The rows are grouped in 4 different ways at once. Each group adds its own fixed numbers to the row, and there is some noise. The rows also spread widely along 15 directions, which tell nothing about the answers.
In the rows, zero is written as 128.
Some rows, each with its group in each grouping after it:
[113 125 147 116 137 141 133 153 139 128 176 137 116 134 147 142 120  95
 124 114 146  90 136 137 110 111 148 115  97 140 167 136 107 133 116 112
 123 114 146 115 140  96 128 148 143 140 136] -> Q_441 kupov Q_58 G
[117  85 109 165 121 182  86 137 202 184 143 121 125 174 125 117 133 138
 128 200 106 170 101 220 135  53 127  69 144 108  79 128 103 164 177 139
 173 137 131 110 168 120  92  93 146 140 135] -> Q_389 sal Q_946 G
[115 107 116 109 153 119 133  80 133 122 145 114 126 126 131 130 118 152
 160 122 128 127 109 127 125 147 137 115 109 135 127 109 105 144 122 112
 150 150 138 123 116 114 122  78 118 108 124] -> Q_389 tik Q_946 Q
[106  96 133 135  85 117 152  86 132  83  88 122 186 136 116  88 119 104
 139 141 177 148  96  94 116 157 113 116 147  94 147 133 138  84 165 161
  91 100 128  67 136  96 135  96 107 127  84] -> Q_440 Safin Q_83 P
[126 153  76 179 134 167 113  98 142 124  97 136 125 139 126 124 133 125
 142 158  81 155 109 179 138  83 122 131 148 153 116  98 136 126 135 152
 176 146 110 116  99 155 147 101 107 109 100] -> Q_181 kupov Q_898 P
[114 121 146 130 123 133  99 138 145 125 168 130 136 150 144 125  92 147
 149 142 117 142 110 145 114 118 132 104 144 128 138 129 129 163 128 117
 146 135 141 104 140 142 124 133 128 159 132] -> Q_181 Safin Q_83 Q
[110 145 132  65  90 121 124 175 144 150 126 114  89 115 119 116 178  42
  97 158 172 120 174 127 165 146 131 113 117 114 154 159 124  74 120 170
  95  86 120 107 153 126 140 178 169 160 123] -> Q_441 sal Q_59 G
[131 171 123 105 140 129  99 165 112 140 170 131 137 154 177 111 134 113
 108 132 116 162 114 211 136 141  81 153 156 139 124 169 142 138 103 144
 104 115 166  91 127 162 120 171 136 171 146] -> Q_440 zufup Q_58 G
[168 149 116 154 137 134 153  76 143 102 105 100 157 130 133 143 125 138
 145 126 147 129 115 105  86 164 148 135 111 124 105 107 151 133 133 121
 126 118 118  64 122 119 132  88  87 110 135] -> Q_441 zufup Q_59 G
[126 136 145 135 147 115 124 153 121 114 139 139 126 110 128 150  86 212
 146 108 101 138 132 110 118 133 153 118 123 137 123 100 155 177 140  96
 140 161 136 139 108 151 133 100 133 135 161] -> Q_181 tik Q_898 G
[120 142 121 145 129 141 149 142 137 138 156 138 123 143 140 129 123  95
 109 102 148 115 120 130 123  99 109 149 127 131 137 124 126 121 134 133
 110 110 114 119 171 125 116 148 106 128 132] -> Q_441 tik Q_946 P
[164 140 137 107 124 115 104 133 160 136 126  73  71 140 165 169 129 102
 160 160 148 134 149 103 141 161 142  76  97 133 115 157 136 133 118 122
 140 149 122  91 145 153 113 154 112 131 141] -> Q_441 tik Q_59 Q
[ 88 105 119 138  99 120 126 105 132  99  97 120  97 133  99  87 108 126
 159 123  87  91 104  88 152  93 145 108 131 135 158  78 106 130 142 152
 121 157 101 175 150 109 151  95 146 116  87] -> Q_181 zufup Q_58 Q
[121 121 150 140 114 158 110 149 133 125  97 115 129 132 103 127  81 162
  96  74 154  85  61 123 108 119 146 116 106  95 196 123 161 165 116 121
 152 126 155  99 117 120 129 108 169 171 149] -> Q_440 zufup Q_946 Q
[119 113 114 110 170 108 170 139 111 139 139 181 153 133 134 159 116 119
 109  96 179 178 141 145 130 138 110 141 125 119 125 179 137 102 150 119
 164  97 150 107 115 129  99 154  93 151 133] -> Q_181 zufup Q_83 G
[104  80 165 113 104 130 130 149 177 120 183 142 132 107 101 160 120 140
 158 170 166 114 165  84  92 131 196  63  84 102 138  97 106 157 176 100
 132 126 128  94 140  84 129 100 154 119 148] -> Q_181 kupov Q_59 P
[ 91 125  81  93 163 126 159  52 108 136 237 204 177 134 162 123 107  64
 150 126 166 153 135 230 128 105  90 157 156 169 162 158 109 112  98 114
 197  91 148  87 121 123 102 133  62 143  89] -> Q_389 kupov Q_58 G
[170 133 116 164 120 124 146  98 152 132  81  98 148 179 146 127 122  91
 114 143 157 123 157 115 101 126 135 140 130 117 106 150 169 112 138 145
 133  90 123  94 170 132 103 145  99 158 139] -> Q_441 kupov Q_946 G
[110  94 142 131 136 101 118 158 123  98  58  97  84 156 125 113 116 138
 135 132 106 103 127  59 143 131 157  97  94 124 142 127 102 114 129 134
  99 164 136 192 121 108 146 127 167 125 113] -> Q_440 zufup Q_83 P
[ 99 140 137 112 129 155 143 146 121 123 155 140 141 111 113 124 119 130
 101  88 179 112  80 113 123 141 127 134 118 120 169 108 118 120 109 126
 114 113 128  81 122 126 151 115 123 133 122] -> Q_389 tik Q_946 P
[ 99 124 110 105 116 114 152  52 124 106 172  98 171 155 140  65 123  77
 156 143 151 105  86 108 104 147  99 155 155 132 124 100  89 114  94 152
  68 101 111  81 180  99 134 106  88 121  90] -> Q_181 sal Q_59 Q
[121  77 110 174 119 133 155 119 149 137  82 162 163 149 115 135 127 100
 101 126 163 156 140 180 104  87 105 141 123  88 135 165 161 119 206 145
 150  89 155 126 142  89  84 109 136 128 138] -> Q_440 tik Q_59 P
[121 123 125 126  93 130 109  91 145 115 107 112 171 126 113  95 137 136
 143 174 131 142 125 138 117 158 141 119 156 111 129 112 144 130 140 156
 141 114 128  81 125 138 145  94 145 151 113] -> Q_441 tik Q_58 Q
[116  93  91  91 170 121  76  98 129 175 136  98 113 191 156  95 101 143
 138 167 107 155  90 199 160 127 112 102 141 138 116 164  96 152  69 129
 192 166 171 140 123 156 101 115 149 175 120] -> Q_440 kupov Q_946 Q
[ 86 107 142 106 118 101 163 124 128 110 150 150 111 101 104 133 114 145
 162 116 134 118 147  49 142 131 157 105 121 131 138  83 104 124 163 121
 123 149  93 150 146 119 143 113 117 109 105] -> Q_181 tik Q_58 Q
[138 148 114 125 166 107 113 137 110 142 136 128 109 150 151 129 100 140
 116  96 100 120 143 173 128 125 123 158 115 153 137 150 149 160  92 118
 149 132 162 156 122 150 112 144 150 162 162] -> Q_181 kupov Q_83 G
[125  98 115 116 122 123 111  73 139 129 105 103 170 164 132  84 130 109
 131 176 154 136 120 155 113 162 131 125 132 108 126 148 117 111 112 153
 133 109 155  90 121 114 126 104 145 156 111] -> Q_440 Safin Q_58 P
[ 98  95 136  80 141 138 139 165 142 149 168 140 131 121 119 143 147 118
 115 136 186 147 115 125 128 154 134  93  92  97 129 148  79 109 142 129
 109 119 145  82 120  93 123 122 150 128 135] -> Q_440 zufup Q_898 P
[101 137 133 106 105 154 116 119 137 108 125 105 114 101 103 102 130 124
 126 116 135  78  87 135 128 138 158 109 105 127 194 100 124 130 103 141
 119 132 138  91 100 100 160  85 173 131 115] -> Q_440 kupov Q_946 G
[147 162 146 167  94 113  96 182 128  84  95 153 110 103 146 171  95 166
 147 119  87 183 150 162 141 109 111 111 143 133 149 141 226 159 195 123
 153 149 153 119  99 171 119 136 127 136 155] -> Q_181 zufup Q_59 G
[ 85 100 138 138 103  99 125 152 123 118 113 189 152 136 105 126  64 168
 143 141 102 143 189  92 144  67 159 116 179 129 157 108 170 150 161 112
 207 130 113 200 147 174 134 142 129 191 110] -> Q_441 sal Q_898 Q
[120 119 143 159 108 140 120 107 138  91 129 125 163 155 141 107  94 130
 135 130 125 101 115 139  82 111 138 135 131 124 170 116 149 147 131 120
 125 113 151 113 132 103 128 109 133 141 128] -> Q_440 Safin Q_946 P
[108  84 135  83 123 103 134 145 136 131  65 122 117 114  94 140 153 134
 114 143 159 143 171  87 146 164 167 102  95  91 143 148 132  96 163 141
 152 116 140 144 100 114 136 122 177 142 130] -> Q_440 sal Q_946 Q
[130 132 119 117 134 127 120 139 149 158 130 139 125 121 116 141 139 157
 119 147 124 173 155 168 141 136 144 116 128 113 107 139 144 142 157 135
 162 129 133 112 117 146 120 116 149 147 148] -> Q_440 Safin Q_83 G
[115 157 112 111 141 128 153 124 125 134 145 130 139 122 117 108 148 139
 114 125 117 108 147 123 117 136 151 162 127 137 119  95 122 131 112 141
 107 119 118 124 126 129 154 116 146 134 136] -> Q_440 kupov Q_898 G
[ 80 110 100 104 204 170 125 172 116 184 123 171 144 158 114 131 133 152
  70 136 141 160 105 154 149 105 151 126 148 130 131 140  78 101  78 118
 226 123 141 143  85 168 155 155 132 187 103] -> Q_441 kupov Q_946 Q
[123 158 117 101 130 115 135 113 129 130 174 121 116 134 147 104 157 106
 131 129  99 111 157 163 123 133 119 166 124 146 128 115 121 132 114 145
  85 114 135 134 143 113 127 128 148 122 140] -> Q_440 Safin Q_946 G
[128 140 147 105 101 113 115 172 134 105 123 107  87 111 147 153 132 119
 147 113 126 140 120 103 152 147 112  94 108 123 144 141 139 124 158 137
  92 148 135 108 135 126 125 141 139 116 135] -> Q_441 zufup Q_898 Q

New rows. What belongs after each?
[150 166 130 128 173 159 149 143 143 158 153  96 101 175 147 149 136  72
  85  97 171  66 129  93  86 134 159 158  84 134 132 138  95 117  65 123
 114  85 111  95 160 124 139 196 106 153 147] -> Q_181 Safin Q_83 Q
[156 127  91 127 163 139 124  87 143 161 110 117 148 127 121 143 154 134
 111 134 149 149 136 192 109 168 135 151  96 115 104 144 132 132 123 134
 169 112 155  93  98 126 115  93 147 128 157] -> Q_441 tik Q_58 P
[119 128 159 120 131 155 120 186 139 129 105 126 132 125 103 137 127 154
  88 133 157 105 126 100 102 141 186 108 103  98 154 119 134 138 116 120
 130 115 140 101 104 123 160 132 172 167 150] -> Q_440 zufup Q_59 G
[145 126 147 132 112 112  82 163 134 107  89 121 129 136 163 147 100 163
 140 150 116 201 120 164 154 147 104  83 151 121 129 177 185 131 160 125
 157 147 170  98 100 164 110 131 127 161 138] -> Q_441 Safin Q_946 G
[131 111 134 114 122 120 107 110 144 103 149 100 114 108 154 136 145 120
 170 140 109 138 104 191 118 159 113  99  88 135 134 144 118 143 162 135
  93 146 178  85 105  74 110  81 158  84 143] -> Q_181 kupov Q_58 G
[129 105 117 138 120 126 108  94 160 148 110 104 142 160 113  94 107 162
 139 172 118 138 128 136 130 121 154 103 139 113  93 107 128 158 130 136
 146 139 125 129 159 132 119  80 141 155 132] -> Q_389 Safin Q_59 G
[118 109 142 116 126 109 142  85 134 105 130 103 132 143 124 110 102 134
 142 101 129  59 138  87  91 137 165 140  93 123 169 103 125 152 112 116
 116 121 140 151 144  83 127 101 154 135 139] -> Q_440 Safin Q_946 Q
[105 106 120 110 131 108 113 138 132 112 148 136  90 155 166 132 127  69
 154 154 121 139 147 148 150 107 103 100 118 147 147 163 104 101 133 135
 131 134 146 151 134 114 107 159 119 124 108] -> Q_181 zufup Q_946 P
[109 122 116 129 159 138 138 167 126 137 104 129 102 145 144 131 131 129
 116 132 125 155 103 116 160 111 116 104 135 135 109 139  96  96 127 134
 125 152 118 138 131 138 135 141 107 129 102] -> Q_441 tik Q_898 G
[118 111 144 137 137 101 144 132 114  99  97 115 130 145 141 118  97 143
 130 100 138 130 104  91 131 138 118 120 123 126 134 140 135 121 140 125
  97 137 143 134 141 117 122 120 115 130 122] -> Q_389 tik Q_83 G
[136 144 104 141 110 128 130 133 137 131  79 143 148 108 103 122 146 158
 115 134 111 178 140 155 145 130 121 137 149 112 102 119 173 122 174 158
 143 122 124 110 111 151 133  99 140 139 137] -> Q_441 zufup Q_898 G
[142 156 122 102 140 125 131 191 137 175 119 128  58 100 120 173 160 128
  93  91 143 163 145 140 178 145 119 122  90 114 107 158 138 113 162 146
 119 133 123 124 132 148 114 160 145 125 167] -> Q_181 Safin Q_58 G
[113 140 116 145 107 134 147 104 140 113 135 129 108 118 104 111 107 143
 143  99 107  99 111 104 138  95 140 127 127 139 142  68 132 147 144 134
 120 145  94 142 157 115 135  84 120 110 119] -> Q_389 zufup Q_946 G
[105 140  88 129 162 135 170  95  92 110  87 181 156 103 115 139 135  97
 101  87 152 147 125 169 133 127 112 176 131 139 171 149 146  70 126 140
 179  89 140 120  68 125 146 130  98 129  94] -> Q_181 sal Q_58 G
[122 135 134 146 151 146 106 154 147 120 157 126 120 148 163 134 142 144
 146 163  79 158 116 174 119 118 124 112 130 144  95 123 100 142 147 126
 111 147 144 119 118 120 133 129 126 112 133] -> Q_181 Safin Q_58 G
[ 98  80 135 119 121 116 149  83 146  90 160 127 151 131 142 124 133 102
 178 149 136 123 131 123  98 132 129 109 110 125 133 117  91 125 172 121
 104 118 143 115 142  60 123  92 119  86 108] -> Q_389 sal Q_58 Q
[160 181  94 138 136 116 151  43 107 112  53  86 151 112  92  91 128 164
 112  93 118  81 131  96 107 180 167 200 117 131 128  73 172 137  84 150
 127 115 106 120 104 147 171  74 142 138 136] -> Q_440 sal Q_58 G
[120 139 108  97 154 112 154 110 113 149 126 125 143 138 118  98 145 132
 104 122 140 124 139 122 129 161 138 166 126 126 110 121 115 113 106 146
 114 115 125 124 132 133 141 124 139 147 131] -> Q_440 kupov Q_58 G
[ 66  95 128 113 132 137 126 138 140 121 163 149 125 145 130  92 143  90
 134 150 103 116 122 173 126  88 125 116 128 138 156 127  71 109 131 143
 107 118 150 152 131  73 134 121 159 125  97] -> Q_181 Safin Q_83 G
[100  66 105 107 138 107 150  84 138 144 147 170 151 135 115 131 113 105
 134 125 167 145 157 167 125 118 124 125 110 112 147 157 121 116 155 125
 179 101 155 137 127  92  85 104 128 140 128] -> Q_181 Safin Q_946 P
[141 115 124 128 149 126 150  96 134 120 129 117 118  91 116 175 104 169
 138  61 165 129  88 116 120 156 129 121  65 116 138 117 136 154 156 101
 138 146 142  99 113  98 106  65 116  84 159] -> Q_389 sal Q_946 P
[127  96 120 145 178  96 148 116 126 104  71  86 123 163 147 112 143 163
 150 143  79 145 127  82 124 146 135 127 111 137  61 115  82 112 147 128
  78 160 134 184 130  93 136  94 129  88 120] -> Q_441 sal Q_83 G
[128 134 115  98 108 150 102 133 165 158 146 144 122 131 132 136 156  66
 118 187 158 147 174 197 143 123 147  96 134 124 150 167 136 101 124 149
 188  92 135  79 121 143 125 163 142 175 118] -> Q_441 Safin Q_58 G
[128  99 101 190 188 172 168  92 147 147 139 122 187 186 141 116 116 135
 103 107 138 114  66 169  57  92 114 167 116 117  81 118  87 147 131 120
 107  98 143 101 157  65 102  89  97 113 145] -> Q_181 sal Q_898 G
[105 104 162 148  58 120 107 129 133  62  71 110 143 124 127  92  88 147
 163 146 130 155  71  90 154 130 115  63 162 111 157 120 157 111 179 153
  94 149 131  92 137 121 144  92 120 134  81] -> Q_389 Safin Q_58 G
[111 134 138 131 133  96 158 132 132  99 168 118  71 102 145 138 124 135
 166  60  74  95 119 108 135 110 111 138  83 154 134  93  98 151 167 118
  45 170 124 184 167  66 114  95 138  56 140] -> Q_441 Safin Q_83 G
[142 130 117 133 146 110 149 121 143 118 123 126  90 129 148 172 127 117
 157 112 113 123 167 101 125 118 141 121  92 141 120 125 128 132 156 113
 142 144 118 152 134 116 114 133 107  99 136] -> Q_441 zufup Q_898 Q
[110 153 173 142 108 180 143 168 141  98 168 156 145  87 120 159 106 117
 109  83 181  77  92 114  83 117 160 112 107 123 210 109 143 138 129 105
 124  98 129  50 119 102 157 136 125 140 129] -> Q_441 tik Q_58 G
[ 94  97 118 130 104 142 134 139 149 141 130 153 151 117 105 114 135 142
 119 133 139 174 100 162 144 112 102 116 138  94 119 123 121 125 195 154
 113 128 134 106 138 106 117  86 148 119 125] -> Q_440 Safin Q_898 P
[124 128  99  93 133 111 104 133 137 160 124 117  67 113 119 134 119 158
 150 134 123 198  94 142 219 142 107  70 134 130  93 139 116 130 140 143
 161 189 112 119 133 174 111 102 118 129 116] -> Q_389 zufup Q_83 G
[150 152 106 115 154 132 144 123 136 171 160 153 127 125 138 173 138 105
  94  88 162 146 163 191 116 132 113 171 102 121 131 161 158 145 137 122
 168  87 148 108 135 139  93 149 122 143 175] -> Q_389 Safin Q_59 Q
[149 132 111 136 166 116 143  98 145 166 139 125 133 132 107 150 118 185
 126 120 130 123 168 108 104 144 177 155  95 121  78  91 128 174 132 108
 162 134 110 142 141 145 125  98 135 130 173] -> Q_440 sal Q_58 P
[108 125 135 134 134  77 138 146  83  80  99 131  94 147 171 119  83 115
 140  69  90 109 122 121 150  98  83 152 125 158 176 154 147 122 137 126
  85 150 158 207 143 110 113 149 127 122 115] -> Q_440 sal Q_58 G
[124 129 118  84  97  81 123 115 138 161 145 104  84 142 117 107 108 109
 135 120 128  86 185 103 155 118 140 136 115 124 135 125 143 158 116 145
 124 127 108 173 199 145 104 144 166 167 153] -> Q_440 sal Q_898 Q
[171 140 115 157 130 133 128 104 161 133  72  73 105 142 117 136 124 166
 138 133 125 130 108  76 131 148 161 100 110 116  77  98 141 138 139 136
 130 156  95 100 144 140 131  88 110 120 140] -> Q_441 zufup Q_946 G
[127 148 135 124 115 146 110 116 145 125 181 122 146 138 130 107 104 144
 130 120 129  94 107 160  95 123 144 134 129 129 154 103 144 176 104 122
 125 119 140  87 144 121 126 105 146 159 151] -> Q_440 zufup Q_946 G
[110 120 149 150 139 154 109 190 133 134 107 160 159 154 133 134 105 151
  88 145 131 150 128 155 113  97 144 118 152 115 152 148 149 128 126 117
 166 107 157 123 112 146 140 154 144 189 133] -> Q_441 Safin Q_59 G
[ 97 132 120 124 131 120 132 126 113 118 119 117  99 142 124  94 103 134
 128 110 110 102 100  90 152 111 125 135 129 140 148  95 102 125 100 137
 100 158 109 167 151 130 150 117 132 127 101] -> Q_440 Safin Q_59 P
[122 153 109 128 141 145 141 125 131 125 104 143 122 104 108 140 154 127
 119 131 119 123 156 126 131 131 171 133 115 141 139 101 126 105 126 136
 165 123 112 124  88 135 167 119 135 126 113] -> Q_441 kupov Q_58 G
[133 120 107 112 161 145 172  96 144 167 150 125 127 102 102 153 136 141
 116  90 191 133  85 116 128 160 140 118  90 111  99 116  95 124 136 122
 137 131 107  68 139 109 116  86 102 108 136] -> Q_441 tik Q_58 G
[113 121 138 110 146 152 129 145 147 136 150 116 128 138 133 132 129 116
 114 141 163 110 114 118 115 129 154 102 111 125 141 129  97 119 101 116
 135 113 130  93 132 110 139 135 126 151 124] -> Q_441 sal Q_946 G
[125 111 108  90 177 118 139  97 126 143 114 110  99 103 108 153 119 173
 143 110 149 152  91 107 157 178 152  94  84 127 112 119  93 122 109 113
 157 170 128 111  90 123 130  75 118 109 123] -> Q_181 Safin Q_59 G
[154 153 115 161 163 130 118  94 112  89 101  77 120 164 181 112 115 116
 132  88  83  83  83 174  88 132 102 172  97 157 147 138 132 140  82 132
  76 130 173 133 110  87 123 109 131 107 141] -> Q_181 Safin Q_898 G
[144 120 139 157 115  99 136  98 144  88 137 113 119 151 158 148  85 109
 176 133 122  92 166  82  95 111 152 115 102 149 142 114 146 152 138 103
 122 140 126 146 165 109 114 124 104 112 133] -> Q_441 kupov Q_59 P
[143 123 133 171 103 158  94 163 161 126  60 143 139 113 107 169 129 172
 116 146 110 174 142 170 121 109 155 100 129 103 146 134 199 151 197 130
 209 124 153 103  80 154 129 110 165 147 152] -> Q_441 kupov Q_946 Q
[133 133  82 133 181 130 167  72 121 149 123 133 141 148 117 127 126 144
 115  88 129 129 120 128 119 129 129 176 118 133 101 104 117 135 115 125
 162 124 115 143 129 133 122  99  97 119 132] -> Q_389 zufup Q_946 Q
[166 142 120 107 164 123 130 100 139 144 127  82 102 168 170 151 144  82
 124 132 157  98 152 130 101 167 146 139  79 131 124 165 115 119  86 127
 131 108 145 103 128 119 118 166 122 139 145] -> Q_440 Safin Q_58 Q
[101 137 105  83 146 125 132 145 113 167 118 127 140 138 107  84 169 130
  76 130 133 146 130 146 150 159 118 170 136 109 110 128 103  96 103 165
 101 107 136 137 123 143 147 132 172 158 133] -> Q_440 Safin Q_946 P
[148 131 130 124 127 135  90  92 170 109 170  95 102 136 170 163 125 110
 188 174 111 124 146 165  97 136 149  88  97 148 136 130 133 165 130 106
 163 139 145  87 112 115 114 116 122 108 141] -> Q_181 sal Q_946 Q
[108 127 135 135 139 134 122 131 134 116 141 108 120 137 134 107 107 156
 137 119  99 103  88 118 120 117 140 121 124 140 133  92 100 149 107 117
  98 154 129 140 142 108 143  95 138 122 125] -> Q_441 Safin Q_59 G
[102 104  90 128 179 113 166  99 114 153 114 155 111 141 105 118 117 147
 120  97 105 121 144 126 149 101 147 154 116 140 112 110  94 120 125 125
 158 140 118 204 135 116 124 107 128 127 120] -> Q_181 Safin Q_58 G
